The groups are shells around one centre, one inside the other: the same stretched ball of 7 dimensions in 10 sizes.
Some rows, each with its group after it:
[ -3.6  11.2  -3.1 -23.7 -10.5  -9.2  -0.1  18.1  -3.1  13.5   9.9  11.3
 -12.5]
Q
[-23.6  23.3  19.4 -27.2  -3.4 -22.2  -2.5  17.7   0.3   8.4  10.0  10.9
  -5.4]
B
[ -1.8   6.6  -8.3  -7.1  -4.9  -0.4 -42.7  15.2  22.3  -8.5   7.6  -7.8
  15.2]
G
[-30.2  16.9  20.7 -19.6 -15.8  -0.7  22.7  12.2 -20.1   4.3  10.1   8.8
   0.1]
V
[-11.0 -28.7 -14.8  23.4 -16.1  -5.5  40.9  -6.8  -6.5 -28.6 -17.3 -25.9
 -22.1]
G
[  1.3  -6.1 -23.0   2.8 -14.9  -1.5  17.4   3.8  -3.0  10.5   7.1   8.9
 -12.3]
A
[ -3.6 -15.8 -15.5   6.9 -19.2  -2.1  -7.5  11.8  11.1  -8.9  -2.9  -5.7
  -2.2]
W
[-21.2  53.0  29.3 -60.2   6.8 -37.3 -12.4  29.9  -1.2  39.9  26.6  37.0
 -12.2]
E
[  1.2  13.2 -13.1  -9.3  -0.2  -4.7 -36.0  12.3  20.9   3.7  13.7   1.2
  10.9]
L
[-22.8  -8.4   9.8   3.5 -14.9 -19.9  15.3   0.3  -1.8 -12.1  -6.8   4.4
 -13.1]
L
[-16.1  30.2  15.2 -41.5  -1.7 -24.2 -13.3  31.3   5.1  19.5  14.7  12.3
  -8.0]
P
[  2.9 -10.8 -29.8  11.8  -4.5  -9.3   7.9   4.7  14.2  -4.6  -0.4 -15.2
 -11.6]
V
[ -2.5  -9.3 -19.2  13.7  -8.6   0.9 -11.0   1.2  14.4 -13.9   0.7 -12.2
   5.3]
B
[  4.2 -11.6 -22.1  18.9 -12.3   2.3 -25.8  -9.9  15.9  -6.9   5.3  11.4
  10.0]
V
[-26.2   9.5  13.3 -19.6  -6.7 -35.0  42.1  14.9 -10.3  10.4  -0.1   6.6
 -32.4]
K
[ 11.3   5.9 -19.5   0.0   6.5 -13.7 -41.8  -3.7  25.7  -4.0   7.8   4.5
   1.6]
P
[ -8.1 -10.4 -15.3  23.5  -8.4   8.9 -16.6  -7.2  15.1 -25.5   0.0 -17.5
  18.2]
W
[ -6.7  18.6  -0.8 -13.2  12.7 -29.4  -6.8   0.8  11.9   0.6   6.5   0.7
 -13.9]
A
[ 17.5   5.2 -21.2 -13.7   0.8 -18.6 -29.8   5.7  17.1   9.8   8.0  14.6
 -15.4]
W
[  0.1   8.6 -11.7   3.6   0.5  -5.0 -50.4  -0.5  27.7  -4.4  12.3   7.6
  20.2]
V
[ -2.6  16.5  -1.9 -13.1   7.3 -23.0 -32.3   4.7  20.2   0.5   8.9   6.8
  -1.7]
Q
[-28.2 -14.2   8.0  23.3 -13.6  -7.2  -5.4  -6.6  11.5 -32.6  -9.1 -12.6
  12.2]
P
[ 22.2 -16.8 -40.3  11.3  -5.7  -9.2 -12.8  -2.6  18.1  -1.2  -0.3   0.5
 -17.1]
K
[-12.6  14.9   3.4 -12.9  -3.5  -2.4   9.4   2.5  -9.3  -1.7   8.9  -0.2
  -3.7]
G
[ -9.6   9.1   4.0 -18.7  -3.6 -31.2  31.1   0.9 -12.9  13.3   3.1  20.3
 -36.0]
A
[-19.2  -8.6   4.1  13.3  -8.3   8.0  -1.9  -4.1   1.6 -42.5  -9.7 -34.7
  10.4]
K
[ -1.3 -27.4 -18.6  30.1 -12.9   2.4 -10.8 -13.5  13.3 -36.2 -12.6 -19.3
   2.2]
Q
[-35.7  36.7  35.6 -36.4 -10.5 -13.3  -0.7  17.5 -13.4  21.4  21.5  33.3
   7.3]
E
[-18.2  29.2  15.5 -36.4  -0.6 -36.2 -16.6  27.0  12.2  26.6  15.9  26.5
  -9.6]
E
[-20.8 -12.2  -5.8  13.7 -18.9  -1.9   4.4  10.5   9.7 -12.4  -1.9 -10.8
   7.3]
P
[-26.2   0.2   9.4  -3.7 -14.7 -18.2  34.9   4.8 -11.4   1.6   0.0   8.1
 -16.8]
L
[-40.6  15.7  25.7  -8.2  -5.6 -19.8  13.7   9.6  -0.7  -6.5   4.0  -1.5
   3.3]
P
[ 12.3  13.6 -19.4 -14.2   2.2 -16.6  -8.7  -1.5   4.6  21.1  15.5  25.4
 -16.8]
K
[ 14.4 -25.1 -40.1  30.7  -6.1  12.1 -16.9  -9.7  20.2 -31.7  -7.1 -31.7
   4.8]
K
[-14.4  24.3  10.4 -11.1   9.6 -15.1 -46.4   3.7  23.4 -10.3  11.3  -0.7
  18.5]
P
[  9.9 -30.6 -32.3  24.1 -15.8  -0.6  31.6 -16.0  -7.3 -16.5 -11.2  -8.2
 -27.0]
V
[-32.0  12.0  21.2 -23.6 -10.5 -26.0  48.8  16.6 -20.2   6.2   0.1   2.3
 -28.5]
V
[ -3.0  13.8  -1.1   0.9   4.4   0.7 -58.9  -6.4  23.7 -17.9  10.6   0.3
  27.0]
K
[-22.4  11.3  20.2 -16.7 -10.7 -13.2   0.5   6.0  -7.4  -4.5   3.5  11.1
  -4.7]
Q
[-25.8 -19.0   8.7  21.0 -21.7  -6.3   7.7  -9.6  -0.5 -25.9  -9.7   1.2
   2.4]
G
[  3.4 -20.3 -22.3   7.6 -20.3  -3.6   4.0   7.5   5.2  -4.5  -4.0  -0.6
 -13.6]
W
[ -7.2 -21.2 -16.9  23.2 -17.9   0.6  17.7  -9.9  -1.1 -15.2  -5.2  -3.3
  -6.3]
L
[-12.7  13.9  10.8 -18.8  -0.6 -19.5  -9.8   8.1   3.5  -4.9   3.4   2.0
  -8.8]
B
[-28.1  17.5  23.9 -12.1  -5.9 -15.7 -13.0   2.6   1.7  -4.2   8.0  15.0
   8.0]
G
[ -3.7   7.4 -12.9   1.0  10.1  -0.7   6.7  -2.0   4.0 -24.6  -0.3 -38.1
  -4.3]
E
[ -7.4 -10.5  -3.6   7.8 -11.1   1.0 -13.4  -1.1   6.5 -27.8  -6.5 -15.6
   2.8]
G
[  4.2  10.6 -14.1  -6.4   2.8  -5.5 -16.5  -0.4   8.8  -0.8   9.9   0.5
  -1.6]
L
[-30.8  14.6  21.7 -24.9 -16.3 -18.8  -2.4  29.7   2.5   9.6   7.5  11.0
  -0.1]
E
[-11.1  28.3   9.8 -26.6   1.9 -15.0 -36.7  16.0  14.0   9.9  17.2  14.5
   9.3]
B
[-15.4  32.2  13.8 -39.8  -2.8 -19.2  -9.3  26.1  -0.1  24.0  18.8  19.5
  -5.6]
Q
[-20.7  35.6   7.8 -18.8  11.3  -2.1 -39.6  21.3  23.1  -5.4  19.0 -20.3
  30.7]
K
[-11.6 -18.4  -3.7  17.8 -21.4   0.4  14.0 -14.6  -8.8 -16.6  -5.3   9.0
  -5.5]
L
[ -5.0  -0.2  -4.5  -2.6   0.9 -16.1 -19.6   6.3  17.5 -19.7  -4.2 -17.4
  -5.2]
Q
[  1.1 -12.6 -12.1   3.8 -10.1 -11.1   8.0  -4.1  -0.5 -12.4  -6.3  -2.1
 -20.1]
B
[-16.0  21.1  12.3 -25.5  -7.6 -19.3  -3.1  12.4  -2.9  19.0  14.5  28.0
  -7.2]
B
[-16.8  -9.3  -5.7   8.8  -3.4 -20.2   6.6   9.4  16.6 -21.9  -9.7 -27.7
  -9.2]
A
[-11.7 -21.5  -6.0  17.9 -19.3   7.6  22.0  -9.4 -10.9 -30.7 -11.5 -17.6
  -6.9]
P
[ -1.8   2.1  -5.6  -5.1  -5.5  -9.3   8.9  -6.6  -7.2  -3.1   2.8   7.9
 -16.0]
L
[-15.1   9.0  -6.2   7.0   9.7  -4.8  10.1  -4.1   6.3 -23.8   0.9 -34.1
   2.1]
V
[-25.2 -10.7   2.3   1.3 -22.0  -9.2  48.6  10.2 -15.9  -4.2  -5.4  -5.5
 -19.7]
W
[-20.3 -27.6  -2.6  32.1 -22.3   9.6 -17.7  -3.6  15.4 -44.2 -13.6 -25.0
  21.3]
E
[-16.8   8.8   8.5  -0.8  -6.0  -5.0 -33.6   1.5  14.3 -12.5   6.9   4.6
  18.8]
Q
[-13.2  16.2   6.4  -8.4   6.5 -11.6 -26.1   3.5  14.7 -16.2   5.1 -12.0
   8.5]
B
[-16.6  28.3   5.1 -32.3  -1.7 -12.2   4.7  28.5  -0.3  18.7  16.9   0.8
  -4.1]
W
[-14.9 -38.9 -15.3  36.6 -30.9   0.7  34.6 -12.3  -5.9 -21.6 -14.2  -2.3
 -10.4]
A
[-15.8 -28.1  -8.8  32.6 -22.7  -1.8  47.9 -26.9 -18.8 -19.2 -10.4   6.2
 -16.8]
E
[ -4.6 -15.4 -18.3  13.4  -5.1 -13.7  28.4  -3.6   1.8 -17.2  -9.7 -21.0
 -23.0]
G
[-19.8  12.7   5.9 -21.9 -13.0 -18.2  14.3  24.2  -2.3  18.4   9.9  12.8
 -11.7]
W
[ -2.9 -41.4 -27.9  43.4 -14.6   3.4  26.7 -18.4   3.9 -45.5 -22.5 -38.3
 -12.6]
A
[ -3.9  21.9  -5.9 -21.5  12.0 -27.1 -27.5  21.4  26.4   5.2   9.8  -9.2
  -4.7]
A

New rows. What belongs after each?
[  0.3  22.1  -1.3 -30.3  -0.9 -20.3 -19.1  16.2   6.5  21.4  15.7  22.9
 -11.2]
B
[ -9.0 -16.5  -4.5  18.1  -9.6  -9.2  30.4 -24.1 -13.1 -24.0 -10.6  -2.3
 -20.8]
A
[ -5.8  12.8  -5.0  -5.0  10.7 -12.7 -24.1   4.2  19.7 -17.5   3.3 -21.7
   3.6]
L
[-17.8  17.8   3.6 -11.5   1.3 -18.4  12.3   5.4   0.1   6.9  10.2   4.6
  -7.6]
G
[  5.9  12.3 -16.2  -7.2  -4.8   9.5 -31.5   4.1   9.4   4.6  17.1   7.9
  14.2]
V
[-18.3 -32.2  -7.2  31.7 -16.0  -6.7  11.8  -5.2  10.7 -44.0 -21.5 -33.8
  -4.3]
A
[-20.7   9.6   1.5  -5.9   2.5 -23.7  19.7   9.3   5.2  -3.5   1.6 -13.1
 -13.1]
W
[-12.5  10.1   9.4 -24.8 -14.2 -31.4  19.9   8.9 -12.0  27.6   8.8  42.4
 -30.2]
V
[-17.2  23.3  19.6 -38.1 -16.0 -27.0   5.4  17.6 -12.6  36.8  17.7  52.7
 -18.6]
K
[ 14.6  -6.0 -25.7   7.0   0.2  -1.8 -31.5  -4.7  19.3 -15.7   1.0  -9.9
  -0.4]
G
[-18.5   1.4   8.5   0.0  -6.5   1.9  10.7  -3.4  -8.9 -27.5  -4.1 -20.2
  -0.8]
V
[  4.9  -1.4 -21.8   6.2  -2.7   4.0 -31.7   4.7  21.3 -13.3   5.1 -14.7
  11.8]
Q
[ -6.2  14.0   1.5 -10.9  15.0 -32.0 -32.2   5.9  27.3 -15.0  -0.2 -13.9
  -6.4]
E
[  9.2   8.6 -13.4 -15.1  -1.6 -12.5 -31.7   9.2  15.3   6.0   9.3  10.5
  -5.8]
B
[-33.4  18.4  16.1  -6.0   2.4 -10.7   1.8  10.6   7.0 -15.5   5.0 -21.3
  11.6]
G
[-32.4  17.4  24.2 -24.5  -8.9 -26.4  32.6  14.8 -14.7   9.4   4.8  11.6
 -19.5]
W
[-27.7 -25.0   6.7  11.1 -30.0  -9.4  62.7  -1.0 -25.8 -15.3 -15.2  -2.7
 -28.2]
V
[-15.5   6.7   8.7  -5.0  -4.8  -0.5   5.7  -4.3  -9.2 -19.7   0.3 -10.0
  -1.5]
A
[  3.4  35.2  -5.1 -38.4   4.6  -7.1 -17.8  19.1   0.9  26.0  24.7  15.3
  -3.7]
V
[-31.8  -9.2  10.3  26.6  -5.7  -3.1  29.1 -22.8  -8.2 -39.6 -10.2 -22.4
   2.5]
E
[-14.4 -18.2  -6.3  13.4 -16.8 -14.4  38.4  -6.7  -9.4 -10.3  -8.8   0.4
 -23.5]
L
[-13.8 -11.9   2.7   9.0  -6.9 -18.6  -1.3  -4.3   8.4 -27.1 -11.8 -11.8
 -10.6]
G
[ -8.4  19.3  -2.9 -20.8  -2.2  -2.4  -5.2  18.2   2.0   5.7  13.0  -5.6
   1.0]
Q
[  9.5   9.6 -20.1 -11.3  -4.9  -2.2 -23.5   8.7  10.7  13.3  15.2  13.3
   0.0]
G
[-19.7  -1.8   3.5   9.0   2.5 -17.8   6.8  -4.8   8.7 -28.2  -8.1 -23.9
  -5.9]
Q
[-16.6 -13.5   1.7   2.9 -23.1  -9.5  26.6   2.0 -11.5  -5.2  -5.0   8.8
 -16.9]
B
[  0.6 -33.6 -33.5  31.9 -19.0  -3.7  26.8  -6.7   5.7 -14.0 -10.3 -11.5
 -16.5]
E
[-21.5  11.9  16.8  -0.9  -2.5  -8.1 -28.5  -6.1   9.1 -18.2   5.1   4.9
  16.7]
P
[-17.0  -8.8  -0.3  14.8 -13.9   0.0  17.0 -12.8  -8.0 -17.4  -2.1  -0.2
  -1.3]
L
[-28.0   8.8   9.3  -6.4 -14.4   3.3   7.7  16.1  -2.9  -5.7   7.0  -8.9
  11.6]
W
[-30.6 -20.3   5.9  22.0 -21.7 -15.7  47.2 -11.2 -12.4 -14.8 -10.6   4.1
 -16.3]
V
[-37.7   0.8  23.4  -4.0 -18.6 -12.9  27.8   7.7 -12.3 -10.1  -2.8   1.4
  -5.3]
G
[ -0.7  -4.5 -11.8   4.8 -11.5   1.6  -2.7  -6.2  -1.2  -6.2   3.8   6.5
  -2.5]
B
[ -5.2  12.7 -13.8  -7.8   3.3  -7.9 -24.4  19.8  24.3  -1.5   9.9 -17.5
   9.0]
W
[ -2.2 -28.0 -17.1  19.2 -16.7   0.3 -11.5   4.8  16.0 -34.2 -15.2 -28.6
  -1.9]
E
[ -6.2  31.1  -1.6 -27.2   3.7  -5.5  -1.7  11.5  -3.8  18.5  21.6   9.9
  -1.5]
V
[-35.1  22.9  29.6 -33.1 -15.0 -20.6  33.2  19.9 -22.2  19.2  10.7  23.1
 -15.9]
V
[-21.0   1.6  -2.5   3.3  -5.6  -3.0   0.8  14.8  11.8 -17.7   0.0 -28.7
   8.4]
Q
[-25.6   9.6  17.9 -11.0  -4.2 -12.5  -2.4  10.2   2.1 -19.1  -1.7 -14.9
   0.6]
G
[-14.1  -9.7  -8.8  13.0  -9.5 -12.3  16.2  -1.7   4.8 -10.8  -3.2  -6.6
  -8.5]
L
[-12.4  -1.0   7.0  -2.4 -17.2  -3.0 -33.6   5.3  10.3  -9.5   3.7  13.8
  12.9]
P
[-18.2  13.2  11.7 -29.1 -21.8 -11.9   8.7  24.7 -10.9  24.6  13.0  29.5
 -10.0]
V
[-15.7 -24.8  -9.1  36.8 -14.7   4.8  15.8 -23.5  -0.9 -36.3 -11.2 -15.3
   3.5]
P
[  3.9  -9.8 -25.4  11.9  -8.5  -1.0  23.0 -10.0  -5.1  -2.8   1.9  -0.7
 -15.7]
V
[-15.3  11.0   3.0  -9.8   0.2  -9.4 -23.4  18.0  18.3 -14.9   2.9 -21.5
   9.0]
Q
[-12.3 -21.7  -3.0  31.9  -6.5  -8.4  -6.7 -25.4  10.3 -42.8 -14.7 -14.3
   1.1]
V
[-25.3  20.8  19.1 -27.1  -9.7 -24.7  18.9  14.3 -11.3  20.4  11.7  26.4
 -15.4]
G
[ -8.0  12.6   3.5 -11.1   3.3 -22.2  -9.3  -1.5   6.1  -2.3   5.0   7.9
 -10.1]
B
[ -8.9  18.1  -7.0 -20.4   0.0  -9.8  -4.5  25.4  10.1   8.3  11.8 -11.3
  -1.9]
G
[-12.3   0.9   2.5   2.4  -8.4 -13.6  15.2 -13.8  -9.2  -2.1   2.9  18.8
 -12.6]
W
[-25.7 -21.4  -9.6  30.1 -16.1   1.8  38.4  -3.9  -1.5 -28.1 -10.4 -29.9
  -0.7]
A
[-13.7   6.8  -9.6   8.3   2.9   0.1   2.4  -0.3   8.8 -16.1   4.9 -24.2
   8.8]
P
[-19.6  26.4   5.1  -6.8   5.4  -1.0 -43.9  11.6  24.7  -6.0  17.8  -7.8
  33.9]
E
[ -4.2  21.1   4.2 -32.2  -9.5 -23.8 -16.6  17.1   2.6  33.3  18.7  44.0
 -12.2]
P
[  5.2  -6.8 -25.6  10.9  -0.8 -12.7 -25.8   3.8  28.5  -7.7   1.8  -8.5
   0.3]
V
[ -3.2  -8.0 -11.8  -2.6 -13.3  -6.4  20.8   5.7  -6.5  -4.1  -2.2  -4.5
 -19.8]
L
[  5.7  10.8  -5.1 -14.0  -5.0 -12.1 -25.3  -3.5   3.8  10.9  12.5  31.2
  -6.4]
G
[ 11.5   0.2 -14.8  -3.1  -1.8  -9.1 -33.4  -4.3  14.2  -6.6   4.0   8.3
  -4.5]
Q
[-15.3 -38.6  -8.2  27.4 -38.7   3.0  40.0 -10.3 -17.6 -15.9 -13.6  10.1
 -15.9]
V
[ -6.1  -3.6 -10.4  -6.9 -14.8 -17.7  49.5   0.6 -19.7  17.5   3.2  19.7
 -36.0]
K
[  8.2  17.4 -10.9 -32.8   0.4 -20.2   6.2  16.3  -3.9  21.6  11.1  12.3
 -29.9]
V
[-12.3  10.7  -8.8  -6.5  -8.4   2.2  14.5  10.7  -3.8   7.7  12.7  -1.9
   1.2]
A
[-22.8  -0.2   1.8  14.5   1.7   0.8  -3.9  -1.8  11.7 -39.0  -5.6 -41.1
  14.5]
W
[ -6.5   2.5  -2.0  -0.6 -11.4  -9.0 -23.2  -2.0   9.0   2.6   8.6  23.8
   4.9]
Q
[ -3.5 -24.4 -17.8  30.3 -13.7  14.8 -18.4  -9.8  13.9 -42.0 -10.3 -29.5
  15.2]
A
[-25.7  -2.8   8.6  14.4 -10.2   0.2   2.1  -8.9   0.4 -25.1  -1.5  -8.7
  12.2]
Q
[  5.4  -6.1 -17.4   3.6 -12.4   0.7 -16.4  -1.8   6.7  -2.3   5.2  10.1
  -0.7]
B
[-10.3  15.4  14.4 -18.4   5.9 -25.2 -40.7   7.5  19.2 -15.2   0.9  -1.9
  -0.5]
E
[-17.0   0.4   4.9   1.3 -15.6  -5.8   5.6  -3.9  -5.9  -1.2   5.2  17.9
  -0.7]
B
[-13.7  10.8  11.0 -16.3  -7.3 -14.6 -20.7  10.8   6.9  -2.7   5.2   9.1
   0.0]
B
